The same things were measured in two ways. Each way mixes the same 12 hidden numbers, adds some noise and spreads widely along 6 directions of its own, which tell nothing about the thing.
(in the rows, 128 means zero)
Some things both ways: the first way, then the second way.
[115  80 152 129 104 119 136  96 137 164 111 151 166 113 112 127 100 140
 115  73 124  90]
[115 152 165  95  85 103 187 150 133 160  98 124 103 137 194  85 143 189
 114 140 101 104 156]

[136  92 106 116 125  69 142  91 104 103 136 120  96 141 156  94 112  88
 166 124 147 132]
[169  88  66 112  66 116  87 140  90 148 218  90 155 106  84  85 104  79
 154 167 121 117 151]

[ 98 111 164 198 141 209 133 133  92 151  90  95 180 102 139 135  96  97
 150 125 109 172]
[ 99  79 126  82  85 168 121 127 105 124 146 123 130 138 162 119  88 108
  95 124 112  93 126]

[137 134 129 153 120 102 105 121 118 178  91 130 144 107 120  99 139 179
 106 107 116 105]
[119 154 138 110 120  97 197  79 137 137 108 151 141 163 119  86 137 188
 130 162  88 107 133]

[148 189 120 143  59 133 105 186 152 108 149 130 118 115 158 132 154 127
 127 158 100 196]
[104  98 134 143 117 147 101 103  88  59 117 141  96 147 171 123 124  93
 103 102 128 152 137]

[137 123 134 126 107 113 131 110 110 146 131 135 112 112 156 127 121 112
 139 120 123 140]
[140  85 147 133  97 129  93 153  92 102 136  91  92  75 146 115 155  82
 107 135 157 138 123]

[123  96 140 149 147 115 123  78 134 183 131 119 132 123 110 165 129 140
 132 117 150  85]
[122 128 136 141 107 110 138 130 116 157 114 155 127 140 169  91 138 179
 131 143  89 170 127]

[109 141 152 164 155 175 134 137 104 109 106 108 150 113 126 119 147  94
 164 128 130 130]
[130 142 120 161 138  77 219 142  62 120  79 101  66 169 165 125 134 216
 127 181  89  75 166]

[129 114 160 130 116 148 142 110 149 126 149 138 139 101  97 169 126  98
 138 127 118 116]
[119  73 108  65 109 158 148 165  65 159 170  79 116 123 141 105 106 129
 104 164 116  64 165]

[104 115 139 154 120 127 114 118 124 152  99 104 131 122 113 129  91 114
 167 129 140 139]
[135 143 161 128 142 112 172 109 132 146 108 122 133 116 150 106 165 164
 118 145 102 131 124]

[ 98 118 147 139 127 131 116 127 125 120 121 103 132 121 178 146 131 120
 119 102 129 143]
[160  99 101  73  91 121 123 135 117 161 199  84 142  85 152 107 129 102
 117 131 122  84 160]

[ 74 201 149 172  65 139 101 105 162 169 139 114 163 101 159 153 153 111
 141 114 138 153]
[110 103 113  44  92 152 154 115 143 164 183 115 160 144 180 114  67 108
 118 105 126  84 133]

[ 87 146 158 173 217 207 140  92 107 187 138 109 187  82 148 160 143 132
 121 104 153 140]
[111  71 163  92  83 107  45 177 111 136 174  85  74  47 166  92 145  81
 100 132 145 166 154]

[129  78  97 160 212 154 141  81 111 212 119 109 178 142 138 121 100 117
 144  73 160 107]
[158 143 119 132 121  90 124 138  63  57 111  97  73  78 128  94 171 175
  98 143 134 103 191]

[139 128 141 120 151 139 138 145 105 106 149 174  97  92 152 130 170 117
 119 155 104 164]
[145 107 118 131 101 111 120 140  74 111 127 132 106  84 103 112 160 161
 119 159 108 128 131]

[120 115 108 150 168 139 126 142 127 129 123 132 124 129  95 136 119 107
 172 165 139 142]
[120 140 120 117 138 146 170 102  88 135 135 131 144 149 126 128  96 184
 125 140  62  91 161]

[182  62 130 131 169 151 173 139  89  91 149 121 129 142 104 114  85 147
 116 134 102 113]
[113 116  76 105 106 116 151 130  96 120 128 153 124 198 123  97  91 170
 131 163  95 126 127]

[ 88 183 130 149  86 107 124  92 179 156 136 122 145 102 138 161 162  71
 165 118 160 145]
[145 139  98 100 132 111 174 136  86 166 148 113 120 151 145 101 120 200
 156 171  65  99 171]

[107 143 143  96  39  85 108 104 199 162 135 130 123  85  98 159  90  98
 172  92 160 150]
[138  82 112 115  95 141  91 140  43  89 153 113  61 125 166 149  88 120
 109 165  88  91 167]

[121 140 147 119  92 113  98 117 108 149 107  92  87  96 160 138 100 104
 156 132 132 181]
[134  96 139 109 148 133 146 110 134 128 137 106 122 125 155 147 152 106
  93 135 101  97 103]

[123 116 106 100 103  54  92  99 136 123 112 102  90 110 115 128 144  91
 147  95 141  96]
[144 123  98 181 169 111 178 103  59 124 121 135 116 154 112 179 142 176
 162 153  51 108 127]

[153 113 135 165 215 152 196  95  52 170 151 148 126 145 165 137 143 157
 108 157 137 112]
[134 133 128 134 112 117 125 174  93 117 112 132  82 160 194 121 100 167
 132 135 102 160 133]

[144 176 128  94 120 111 118 103 125 134 149 118 110 115 176 110 162 119
 130 110 133 115]
[153 175  91 162 112  21 158 153 137 120  90 123 126 148 107  72 148 216
 144 156 116 157 126]

[193  61 100  92  95  81 105 129 144 132 129 148 121 133 104 127 136 140
  88  74  93  53]
[113 131 111 102  65 134 126 165  81 126 138  98 134  91 120  59 120 149
  80 158 150 123 187]

[164  73 101 131 193 116 165 139  98 113 153 155 109 148 103 116 100 154
 130 177 126 127]
[100 116 128  83  79 133  95 165  91 156 169 115  88 144 175  73  80 121
  85 170 101 154 210]

[130 123 124 132 113  99  87 163 103 112  78  95  97 117 137 113 134 138
 130 125 116 134]
[107 140 166 187 185 134 208  67 125 119  78 162 127 185 174 195 145 160
 148  94  45 117  93]

[102 111 129 184 158 150 132 127  67 135  58  77 170 130 167  81 121 117
 120  98  99 115]
[157 108  89 125  72 118  94 134  72 114 176 113 149 123  83  90  76 123
 137 132 116 121 165]

[122 111 123 165 209 196  93 138  71 143 141  90 130 106 175 158 145 118
 126 136 131 172]
[110 118  99 117 145 134 156  93 142 134 150 132 172 123 135 156 151 123
 112 106  86 108 106]

[139 112 158 124  91 127 138 171 138  71  79  98 112 121  96 101  83  94
 173 116 114 151]
[115 126 141  84 132 131 193 114 123 145 106 125 140 154 136 111 111 193
 126 170  94  74  95]

[110 166 152 134 140 163  87 189  86  88 115 114 128  86 180 120 188 187
  39 120  59 138]
[152 126 125 159 175  81 193  82 102 105 118 144 119 121 101 167 178 151
 133  85 102 113 127]

Other things, the second way, with their names:
<278>: [127 138 179 149 171  88 175 126 127 156 116  81 104  94 133 134 183 142
 122 171 101 127 136]
<218>: [119 137 153 178 107  81 152 110 130 128  89 145 129 125 147  95 156 162
 121 114 111 167 123]
<577>: [123 116 190 140 210 148 189  92 123 104  99  97 119 122 176 155 220 135
 117  64  76  76 129]
<274>: [104 123 122 108  90 103 178 129 141 173 126 132 135 122 178 124 106 166
  97 136 114 112 123]
<182>: [119  79 123 112 112 121 103 106 117 124 165 140 145  92  98 139 128  95
 150 110 115 144  88]
<253>: [ 71 103  97  92  82 140 124 127 121 136 169 104 141 144 148  96  81  87
 108 147 130 119 153]
<261>: [132 114 162 108 123 141 163 147 110 149 124  87 118 122 177 114 148 147
 127 127 104  87 136]
<357>: [119 115 153 117 150 147 156 103 111 124 124 119 132 130 110 117 166 143
 134 161  80 101 110]
<516>: [127 118 161  95 201 158 240  42 145 120 100 134 158 161 151 166 169 144
 125  98  88  45  77]
<499>: [147  85  93  83  92 152  94 112 115 148 213 117 171  87 102 113 102  61
 135 163 149 146  98]
<300>: [132 103 133 175 132 151 117 114  44  62 116 109  92 102 151 169 148 124
  94  96  83  82 171]
<195>: [145 122 148 128 138 110 149  99 142 116 132  77 170  64  77 109 202 113
 137 147 130  89  93]
<283>: [116 152  92 100 114 116 159 135  97 144 158 118 115 192 154 112  62 154
 131 153  84 117 196]
<17>: [126 120 147 131 132 102 139 139 144 135 104 155 121 144 171 113 155 168
 134  92  92 163  93]
<486>: [100  85 145 115 134 133 151 127 120 138 130 133  90 175 196 133 130 111
 144 134 100 140  99]
<133>: [ 92  91 129 145 146 157 139  78 134 115 128 171 179 174  94 154 115  97
 139  89  90 155  56]
<56>: [ 88 132 154 112 135  84 163 174 147 163 104 118  94 145 187  93 142 167
 102 133 131 176 131]
<66>: [101 138 144 139 104 110 134 117 151 143 126 114 167  87 110  93 186 144
 143 141 100 137 109]
<395>: [ 91 122 113 175 109 126 155 120  69  95  89 141 114 158 132 125 135 175
 140 153  82 122 128]
<320>: [123 115 146 175 114 100 101 117  97  84 122 111  92  98 151 108 182 107
 132 126 116 151 147]
<319>: [102 128 163 174 112 106 107 121 143 109  95 177 140  97 137 158 153 140
 119  57  99 203  83]
<322>: [117 132  87  96 122  71 186 111 141 127 132 145 124 143 142 151 111 168
  94 113 106  97 134]
<216>: [147 133 160 130 110 101 142 127 141 115 126  91 129  99 135 109 178 112
 132 124 120 106 123]
<236>: [146 123 129 102 171 124 226  85 135 173 143  98 145 144 161 175 142 145
 149 156  76  47 104]
<63>: [167 142  99 138 134  99 172 120  96 129 123 150 133 137 122 145 140 195
 165 115  83 121 119]
<405>: [112  95 111 110  63 154  76 127 142 141 197  84 179  60 150 115 129  42
 129 108 146 136 123]
<485>: [106 151 125 106  92  85 138 143 145 151 142 141 124 155 144 122  66 150
 153 140 108 170 129]
<249>: [126 134  91 121  97 123 123 101 109 133 157 166 143 137 105  99 114 131
 126 171 113 181 129]
<374>: [131  91 108  96  84 134 114 134 102 144 170  87 135  88 127 108 125 115
 130 182 124  86 119]
<568>: [ 80 137 196 172  99  98 134 166 183 191  79 163 123 145 213 119 164 156
 143 106  75 225  69]
<60>: [113 124 191 118  86 102 154 123 166 176 107 156 115  96 204 133 169 160
 140 108  87 148  89]
<192>: [131 157 101  92 150 100 198 104 114 160 138 132 149 166 106 112  91 211
 125 160  73  97 160]
<243>: [129  88 106 112  83 174  94 131  73 102 160 100 131 114 153 113  90 106
 109 148 110  89 142]
<370>: [104  71 145 107  94 125 154 138 122 162 148  95 114 117 153 136 131  88
 124 160 121  89 102]
<229>: [141 125 130  97 117 103 137 124 115 128 143 126 118  86 126 130 137 154
 132 126 113 120 137]
<295>: [127 104  96  52  95 144 105 143 125 165 187 131 179 128  98  74  89 145
 148 136 116 144 116]
<560>: [137 107 143 121 110 105 129 147 114 163 148 128 149  92  75 107 128 135
 167 135 131 174  93]
<329>: [119 109 146 147 109 121 115 150  93 123 140  85 110  97 116 153 104  97
 136 157 131 134 126]
<512>: [132 166  88 163 146 103 189 108  93 122 100 140 132 179 158  94 167 216
 127 132  60 114 174]
<47>: [ 91 103 101 112  98 140 129 143  91  95 121 142 102 181 160 117  85 141
  84 120 104 116 150]
<162>: [110 143 167 172 124  99 120 130 142 138  90 165 105 117 194 129 158 159
 123 117 102 225 105]
<583>: [123 110 129  84 105 145 155 141 100 160 140 130 119 139 166 135 103 161
 110 138  78  90 141]
<392>: [160 147 151 142  98  82 129 129 131 123 121  97 136  69 107  75 198 151
 161 164 130 140 117]
<556>: [129  91  98 112 103 158 106 125  75  91 152 104 106 127 179 131  95 109
  81 132 110  88 163]
<61>: [141 150 135  98 100 111 184 134 138 164 121 113 140 121 172 121 137 192
 137 149  85  79 124]
<414>: [123 170 155 116 113 118 123 117 160 116 116 133 144 114 165  81 165 161
 126 101  99 157 147]
<384>: [130 138 118 128 121  84 118 142 140 149 146 118 161  79  93 104 145 145
 107 123 127 174 124]
<325>: [140 135 154 111 132 126 179 110 181 162 112 109 203  91 119 106 172 158
 152 117 132 116  47]
<478>: [120 145 151 100 118 135 165 167 125 139 136  71 125 138 174 141 106 128
 144 114 122  97 148]

Some of these things the first way, each followed by its name:
[145  83 120 140 182 169 147 127 131 173 153 142 172 141 123 160  87 156
 126 122 145 132]
<414>
[115  83  96 125 134  84 126  93 133 128 155 124  92 151 107 130  83  86
 194 144 167 139]
<162>
[134  98 115 134 122  96 131 116 131 130 130 128  89 148 112 103  72 114
 182 159 144 161]
<516>
[193  98 105  88 116  82  98 140 162 120 160 137  93 134 144 169 177 147
  87 111 117  87]
<512>
[131 105 149  83  89  89 127 107 158 133 153 168 104 100 100 160 120 128
 123 121 125 115]
<583>
[111  74 147 137 158 120 124 136 102  96  97  84 108 134 117 126  85 129
 162 116 152 129]
<236>
[ 93 173 105 125 125 107  73 104 113 142 139 107 106 100 190  93 162 107
 129  98 129 152]
<322>
[ 91 134 143 190 179 194 160 134  78 120 105 128 160 116 169  98 126  75
 189 146 142 199]
<392>
[ 91 107 136  77  72  36 122  63 192 140 172 200  87 100 109 137 121  99
 171 108 167 129]
<60>
[157 130 137  57  65  50 127  87 189 135 167 140  80 116 128 151 124 123
 118 100 129 104]
<17>
[144 134 109 122 134 100 130  88 117 141 144 100 116 126 140 117 141 111
 123 105 124  92]
<56>
[121  86 155 104 110 181  80 172 153 114 114 113 150  93 106 180  93 112
 131 100 104 144]
<300>
[147 136 125 111 154 129 126 125 145 146 150 142 104 123 149 156 141 122
 136 149 135 152]
<577>
[114 155 157 126  40 105  94 103 159 158  99  91 120 105 149 149 130  83
 150  78 130 124]
<325>
[101 164 183 133  67 159  84 113 172 184 117  99 169  59 113 193 137 127
 133  67 151 122]
<374>
[180 131 134 124 128 158 121 144 109 147 155 139 129 104 142 147 151 162
  80 132  88 122]
<47>
[115 114 121 148 124 160  89 136 130 125 145 107 151 120 166 161 140  98
 144 103 142 148]
<405>
[138 157 194 130 117 180 138 184 119 103 120 148 133  91 158 170 181 158
  82 139  87 137]
<261>
[ 20 165 118 225 141 196 141 115  76 123  92  69 203 111 143  69  69  37
 225 136 146 210]
<485>
[122  93 142 108 145 128 152 119 135 110 164 151 126 125 119 148 116 136
 114 118 123 105]
<63>
[ 97 103 124 130 134 149  79 118 106 144  91  51 148 110 129 134  87 104
 132  69 111 112]
<384>
[111  84 129 142 169 128 170  99  72 101 120 132 134 126 105  86  98 103
 139 127 108 101]
<560>
[142 158 162 124 163 190 107 161 105 137 131 132 131  83 151 143 158 158
 120 136 124 156]
<195>
[147 102 131 147 131 135 121 114 135 170 121 116 130 129 127 160 120 111
 159 117 151 128]
<243>
